The rows of a group lie close to one hidden flat surface of 9 dimensions, which passes through zero. Surfaces can cross.
(in the rows, 128 means zero)
Some rows, each with its group after it:
[132 163 186 121 133 171  95 145 113 141 152 117 131  98 138 100 155 123]
(5)
[114 127 122 144 136 148 115 136  96 121 135 131 121 134  68 120 137 158]
(4)
[102 122  82 135 167 166 125  88 103 111 157 130 116 150 142 111 142 125]
(1)
[122 144 159  88 181 195 147 125  76 166 223 131 117 184  96 100 197 142]
(6)
[ 59 139 151 131 142 134 111 109 145 150 142  99 156 107 170 164 126 108]
(3)
[119 116 132 149 152 166 156 118 112 126 164 123 136  79 157 114 157 115]
(1)
[122 111 208  93 104 137 141  85 157 164 127  83 187  85 213 128 105  87]
(4)
[141 148  75 126 117 140 140 148 140  76  87 133  86  93 135 200 138 169]
(3)
[171 161 158 121 140 146 171  80 121 124 140  95 183 102 154  87 187 122]
(2)
[120 156 134  94 131 140 104 182 129 168 129 149 111 136 163 148 138 108]
(0)
[151  87 100 117 110  83 176 125 150 102 174 135 112  96 127 180 172 151]
(2)
[119 127 181 187 156 182 212 111 104 116 139 104 145 114  66 143 143 162]
(1)
[168 108 113 101 125  98 161 114 120 104 177 123 136  94  92 103 167 161]
(2)
[146  88  74 145 140 112 124 103 113  94 136 124  90 146 168 103 104 101]
(6)
[142 104 139 152 111 118 120 181 104 118 159 119  95  59 151 157 172 124]
(0)
[140 161 169 122 129 102 112 117 131 105 154  91 136 114  79 110 148 159]
(0)
[153  99  94 149 110 103 125  99 131 101  92 129 125 147 122 111 105 124]
(2)
[117  93 135 132 145 156 170 118  98 154 159 115 151 112 150 123 143 114]
(1)
[112 108 111  79 136 158 152  64  96 192 114 124 210 198 119 108 141 137]
(6)
[154  99 132 135 121 132 169 155 108 144 126 142 110 145 117 145 134 126]
(1)
[141 121 124 125 120  97 137 126 145 116 138 127 105 154 130 149 130 127]
(5)
[ 87 103 123 136 132 157 147 103 116 165 110 135 177 127 144 123 116 111]
(5)
[160  80 177  79  87  67 123 130 137 129 143  54  82 181 154 182  79 123]
(5)
[108 160 129 110 123 202  76 123 118 124 114 171 168  58 122  84 150 155]
(2)
[147 126 154 176 106 119 122 165 140 131 106 149 116 113 159 126 135  85]
(0)
[144 129 143  98 111  94 115 162 107 148 170 111 132  91 127 136 185 135]
(6)
[133 162 171 108 107 158 108 146 117 167  96 145 173 132  84 121 151 149]
(6)
[169 108  93 121 119 130 141  82 133  93 118 145 137 130 126  91 131 139]
(2)
[113 114  89 148 134 100 146  82 160 105 128 115 122 153 173 164 122 108]
(1)
[156  87 147 100 100 119  82 163  85 160 139 109 134  85 174  89 125  96]
(6)
[138 146  83  88 133 146 100 116 104  76 146 124  81 153  42 152 150 218]
(0)
[123 146 101 154 147 171 119 108 132  85 108 155  99 159 115 121 118 139]
(1)
[170 140 190 149 116 131 159 110 135 131 119  99 138 153 159 122 142  94]
(2)
[114 138  66 135 145 110 182  74 204  67 123 148 110 134 158 182 118 141]
(5)
[140 171 139 134 128 116 113 158 146  99 142 102  72 119 176 191 158 119]
(3)
[154 147 124 152  94 124  73 141 131 115  84 142 116 134 171 144 164 101]
(6)
[135  96 136 132 102 151 139 138 119 132 120 150 138 103 115 138 137 145]
(2)
[142 101 102 156 109 141  72 128  82 149  81 139 123 181 164 100 126  85]
(5)
[151 100 146 115  94 193 119 129 100 131  98 147 141 105 120 120 125 151]
(4)
[120 130  88 156 135 137 122  69 135  89  77 125 138 155 115 110  91 136]
(1)
[ 89  88 168 119 111 173 135 117 158 112 156 134 100 119 137 195 106 149]
(4)
[ 70 115 110 137 126  84  97 129 179 145 151 195 133 161  68 122 102 135]
(3)
[145 166  98 142 118 102 123  97 138 112  95 137 154 163 102 149 189 150]
(6)
[141 118 117 147  96 127 162 127 128 128  51 133 173 103  82 137 100 162]
(1)
[135  97 119 138 118 120 128  88  78 155 108 103 197 120 107  72 142 125]
(5)
[110 127 120  88 167 163 197 132 116 155 181 157 152 113  62 114 148 176]
(0)
[116 143 107 134 163 133 143 172 143 142 140 180  79 189 116 123  95 110]
(4)
[152  84 103 127  72  99  84 195 113 133  95 138 112  35 191 155 130 103]
(6)
[ 94 104  76 140 130 185 143 129  79 135 110 148 155  93  80 157 167 177]
(4)
[ 85 165 151 176 156 155 153  96 162  98 117 119 136 122 124 149 115 133]
(6)
[103 101 149 113 107 169  71 108 103 127 111  80 115 129 175 153  96 122]
(0)
[132 114 105 153 129  64 110 119 125 101 153  98 102 138 139 138 150 115]
(3)
[168  89 145 161  96 150 119 113 101 120  76 142 120 192  96  97  94 122]
(4)
[101 122 118 120 136 137 173 120 144 153 143 136 158 105 167 172 162 121]
(3)
[ 87 143 114 136 139 141 106 132 108 145 131 132 159  87 111 122 152 142]
(3)
[120 127 150 176 101 100 120 101 161 114  78  99 136 134 189 165 114  84]
(2)
[109  72 153 158 135 180 192 135  67 200 105 136 202 118  81  89 114 127]
(4)
[149 109 148 133 134 153 145 140 102 150 124 148 144 121 117  57  97 108]
(0)
[128 114 184  82 115 136 124 128 134 136 134  77 118 129 156 148  79 128]
(5)
[163  91 114 114 106 161 157 195  81 169  99 175 116 149  77 131 130 150]
(1)
[100 168 100  88 147 102 152 156 137 166 151 130 168  89 125 158 182 144]
(0)
[ 65 120  95 118 132 185 162 125 141 150 104 161 155  89 147 201 128 153]
(3)
[ 88 111 104 162 134 112 138  84 111 156 124  99 200  89 170 132 168  96]
(5)
[150  88 146 111 104 161 152 136 129 129 140 165 120 118 116 134 134 145]
(2)
[ 69  96 123 132 162 175 188 118 130 139 137 131 143  90 115 138  66 143]
(6)
[153 107 129 124 121 156 155 127 114 148 138 176 134 177  86 126 171 146]
(5)
[106 101 148 174 110 155 126  45 120 104  81  91 184 109 111 118 104 144]
(0)
[164 176 153 136 146 172 132 158  94 137 115 133 114 151 114 106 160 124]
(2)
[106 101  72 154 130 101 115  93 122 119 112 124 140 142 131 119 118 122]
(3)
[178 128 118  99 110 142 177 135 115 103 100 124 151  60  81 116 126 185]
(3)
[122 102  52 147 128  90 153 149 140 117 108 163 101 152 105 168 118 141]
(5)
[134 149 151 133 126  89  95 161 129 106 164 108  94 105  96 132 149 145]
(3)
[187 156 136 165 118 102 100 144  57 153  85 107 163 166  87  63 180 113]
(4)
[134 152 146 112 108 112  53 126 112 113 118  75 116 116 135 140 141 140]
(0)
[136  73  69 167 105 131 167 135 121 100 112 162 101 129 101 185 153 160]
(4)
[141 100 100 165 144 178 166 114 107 105 128 148 121 110 155 109 140 115]
(1)
[106 144 178 127 121 153 124 123  94 187 119  91 192 116 155 138 177 107]
(4)

New rows. What belongs after each?
[158  70  39  93 123  73  81 161  51 113 158  65  85  53 201 115 143 109]
(0)
[116  94 103  92 117 213 155 151 142 132 113 198 104 108 146 161  95 145]
(4)
[ 98 177 141 103 117  94  73  97 149 126 110  67 150 136 151 172 141 135]
(0)
[120 175 166  87 146 147 127 156 123 180 141 141 158 135 102  94 130 133]
(0)
[144 106  67 116 124 104 132 111 117 124 133 135 120 171 146 146 164 126]
(6)
[118 103  52 180 155  71 222 131 108 174 108 137 183 137 140 141 163  91]
(4)
[141 133 154 151 129 190 100 112 158 107  92 169 103 155 192  73  64  73]
(1)
[112 132  93 143 144 170 138 105 123 126  94 166 159 123 112  89 112 134]
(5)
[113 135 104 163 148 162 173 131 111  99 141 132 126  85  89 166 179 173]
(1)
[115 169 138 122 147 117 151 122 187  94 155 126 106  97 138 160 123 141]
(5)
[142 101 134 123 106  27 145 134 152 121 170  86  99 149 143 195 156 122]
(5)
[ 97 143 179 112 143 169 123 154 145 152 155 147 104 148 127 135 101 123]
(4)
[124 142  97 154 135 127 129 127 105 128  91 116 145 123 127 128 140 126]
(2)
[129  78 127 214 101 151 151 115 133 127  62 159 157 104 172 118 105  78]
(0)
[113 147 155 121 145 121 156  72 123 140 124  90 204 131  68  87 115 157]
(6)
[131 124 100 106 141 120 142 143 125 144 143 144 121 135 139 119 125 119]
(0)
[126 166 126 154 126  92 130 103 117 108 125  86 185  51  97 122 199 155]
(6)
[150  77 126 157 135 149  87 148  32 140 163  97  88 161 124  87 148 106]
(3)
[125 158 161 146 149 179 108 112 118 127 135 134 120 165 138 107 145 112]
(6)
[167 142  85 136 117 107 104 112 131  68 126 121  88 125 166 150 176 134]
(5)
[111 102  96 101 114 195  79 137  71 135  99 120 116 108 147 154 124 151]
(0)
[202 125  88 171 131  46 125 118 134  54 144 112  80 126 138  86 152 110]
(1)
[126 159 156 109 134 117 137 137 131 173 131 107 172 111 187 128 157  89]
(4)
[129 122 116 154 119  92 114 168 131 140 149 149  90 162 148 174 182 103]
(5)
[119 103  92 155 140 116 155 112  91 131 121 121 159 113  76  95 120 145]
(4)
[106 133 158  83 153 111 109 123 119 150 183  97 145 115  89  68  96 137]
(2)
[112 141 157 115 129 131 139 126 131 151 145 111 159 111 115 137 148 137]
(6)
[160 164 116 155 121 123  97 126 107 104  87 124 139 115 110  83 143 132]
(2)
[145  82 123 110 112 115 156 108  99 146 121 108 162 142  88 114 123 151]
(5)
[130 124  98 147 145 105 133  91 131  91 140 108 117 146 133 124 137 126]
(1)
[ 83 120 217  86 157 129 170 140 128 166 251  65 151  43 142 160 168 136]
(0)
[116 119 120 139 124 142 129 114 134 141  97 142 144 146 162 128 101 103]
(0)
[153 141  81 139 121 136 118 103  92 113  84 137 165 130  77  84 152 160]
(6)
[152 155 123 126 149 151 156 128 129 125 129 141 106 179 150 134 149 116]
(2)
[163 151 171 150 121  95 135 153 131 121 136 100 108 137 131 142 159 116]
(2)
[113 107 167  75 115 175 126 141  83 158 122  73 160  60 123 131  92 159]
(5)
[121 180 171 124 167 188 173 140 103 173 132 109 148 148 160 143 168 105]
(2)
[152 104 118 116 111  95 141 124 133 114 139 115 102 156 134 166 143 136]
(5)
[136 159  99 132 151 174 126 105 148  84  79 168 121 136 101  67  58 144]
(5)
[175 152 201 146 138  87 103 123 139 103 169  90  89 176 120  65 109  96]
(1)
[ 89 158 174 109 142 111 121  91 103 150 138  55 197 119  44 107 125 178]
(1)
[121 141 159 119 108  85 123 109 156 136  92 100 144 179  98 150  82 134]
(1)
[108 117 132 151 124  80 106 192 124 168 144 131 101 147 133 160 136  95]
(5)
[132  95 123 113 127 106 134 136 118 133 143 111 131  95 132 106  99 125]
(6)
[147 128 165 121 117  93 122 123 129 141 112 100 136 179  90 108  92 129]
(1)
[ 62 133 122 143 166 121 138 101 141 141 147 108 130 165 132 155 109 115]
(4)
[122 124 130 137 134 130 128 127 111 126 133 121 135 125  90 107 122 145]
(4)
[181 182 104  88 128 172  64 172 106 112  95 176  98 129 112  66 129 148]
(4)
[173  99 145 104 127  94 176 112 113 121 182  98 145 100  90  91 153 151]
(2)
[158 119 159  83  77  81  94 153 125 169 106 114 163 116 129 124 133 124]
(6)
[ 79 148 163 142 162 150 150 102 135 121 184  94 126 118 131 159 158 131]
(1)
[153 132 156 113 121 185 106 123 119 124 110 142 109 168 139 100 109 122]
(5)
[170 105 158 170  85 122 128 176  99 125  90 128 113 113  92 142 142 140]
(2)
[120 128 176 107 156 187 129 126 117 156 164 138 104 193 140 105 108 104]
(6)
[113 188 115 178 187 145 163  69 124  76 140 111 153 136  45  93 160 174]
(6)
[146 108  72 139  99 121 106 153 106 118 101 148 116  92 161 156 172 125]
(6)
[119 128 178 158 141  99 186 117 156 116 162  89 101 181 109 195 134 129]
(1)
[104 166 148 109 130 120  91 106 136 127 106 105 150 156  76 121 100 159]
(1)
[200 141 181 132 126 132 153 156  99 126 139 119 107 160  96  96 149 129]
(2)
[151  72  99 142 139 167 159 110  72 144 110 138 140 170 117  70 101 119]
(1)
[ 75 121  96 143 143 141 173 145  96 166 122 107 166  73 135 196 171 139]
(2)
[124 122 159 103 127 109 110 169 100 169 167  83 142  54 183 121 146  96]
(0)
[126  94  82 127 112 136 100 183  90 144  85 146  89 149 127 152  92 131]
(5)
[128 146 126 148 166 142 151 151 142  86 171 151  57 151  91 128 108 145]
(6)
[ 86  80  42 172 133 166  62 154  52 107 114 136  58 147 116 167 131 144]
(3)
[135 104  92 112 107 116 175  71 172  88  62 118 158 107 129 150  57 159]
(3)
[130 131 177 134 130  68 108 136 106 157 140  76 167 105  87  60 103 114]
(5)
[121 152 168  95 131 160  98 146 116 146 143 120 117 141 119 132 125 139]
(0)
[128 105 106 142 108 106  88 138  99 140 102 105 116 140 169 140 123  97]
(5)
[128 166 166 138 132 104  82 187 138 130 149 131  82 127 131 124 123 106]
(5)
[139  87  95 148 121 122 131 136  74 152 108 117 174  48 154  73 128 105]
(0)
[133 126  64 148 131  66 154  99 169  80 127 125 113 125 146 167 144 133]
(5)
[125 137 130 102 139 133 146  92 134 147 130 134 147 207 104 130 134 137]
(6)
[147 125 130 176 159 171 160 118 114  87 142 143  81 173 102 118 133 131]
(1)
[113 109  81 117 122 114 114  89 118  97 129  86 118 117 145 169 135 153]
(0)
[ 52 168 133 150 197  77 127 125 145 131 202  97 106 161  77 130 111 131]
(4)
[139 107 180  89 125 169 154 106 105 162 125 119 178 137  68  76  88 158]
(5)
[119  94  52 127 143 116 127  78 111 125 119 124 138 171 144 117 116 120]
(1)
[126 148 167 136 133 159 117 133 134 143 152 151 128 149 145 122 162 107]
(5)
[136 104  82  68 109  95  81 144  95 173 127 133 168  87 154  85 137 118]
(1)
[143 101 231 164  99 136  80 140 114  94 173  67  84  85 149 133 129 115]
(0)
[147  71 113 122 118 115 111 152 104 123 132 117 103  82 158  86  62 104]
(6)
[163 142 123 119 113 113  50 112  99  80  96  49 107  79 190 105 108 117]
(5)
[132 179 131 131 129 112 121 138 137 140 102 143 163 127  95 113 150 136]
(0)
[116  99  54 115 146 202 159 145  86 142 127 184 119 143 106 150 163 162]
(6)
[121 112 142 113 113  89  97 171  83 155 115  65 137  81 111 115  82 132]
(5)
[133 169 161 149 118 105 116 102 155 120  93 123 158 152 108 106 119 122]
(0)
[156 158  86 155 122  99 125  95 167  85  76 161 100 222  97 139 122 137]
(6)
[112 166 172 163 112 140 121 115 128 145  87 119 205  81  90 118 156 143]
(0)
[123 170 149 112 105 115 136 129 186 144  88 163 134 199 103 189 134 146]
(6)
[134 100 108 121 111 123 135  98 132 119 114 111 121 153 168 163 130 117]
(5)
[ 92 157 138 107 164 141 116 114 123 155 143 107 152 140 138  96 106 117]
(2)
[153 154 179 141  97 130  75 156 158 124  94 147  88 165 160 130 103  92]
(6)
[100 112 175 150 115 140 130 106 133 147 127  95 165  90 168 145 129 107]
(0)
[127 127  62 111 129 109 149  23 134 143 102 121 187 247 144 154 190 126]
(6)
[121 153 149 124  99 125 122 165 166 141 102 158 119 132 137 196 142 129]
(6)
[138 104 194 132 106 140 116 122 120 124 140 104 127 119 104 120 119 141]
(4)
[124 110 173  68 106 100 139 174 136 181 161 121 140 102 117 150 117 138]
(6)
[143 122 149  84 144 161 154 153 129 143 176 160  92 168 109 125 126 139]
(2)
[120  90  94 134 111 125 119 140  97 153 102 127 127 142 150 156 131 115]
(5)
[190  96 157 134 106 104 151 156  94 123 132 112 112 136  64  92 124 145]
(2)
[157 148 137  96 133 185 169  91 173  78 147 164  97 152 130 156 152 164]
(5)
[117  73  66 140 117 115 156  52 159 105  84 135 144 162 177 149  83 106]
(2)
[101 129 110 113 158 164 105 112 112 135 163 137 121 138 154 108 138 118]
(1)
[136 161 156 109 135 154 116 207 138 125 153 171  65 125  94 149 126 150]
(5)
[ 77 118 174  98 113 157 173 164 137 202 120 133 140 180  90 233 117 158]
(1)
[134 121 141 137 105 195 143 163 131 145  68 183 134 112 123 140  99 134]
(1)
[123 149 120 178 134 206 101 106 100 114  74 145 146 113 137  92 131 122]
(6)
[112 104 113 122 132 138 131 102 116 138 117 110 150 123 153 120 105 120]
(0)
[120 154 107 140 128 134 141 148 145 158  84 176 154 137 135 136 142 110]
(0)
[ 81 171  69 158 149 153  96 166 133 101 118 148  99  43 195 181 165 118]
(5)
[116 129 150  91  95 167 132 193 102 181  97 161 178  47  67 135 131 180]
(6)
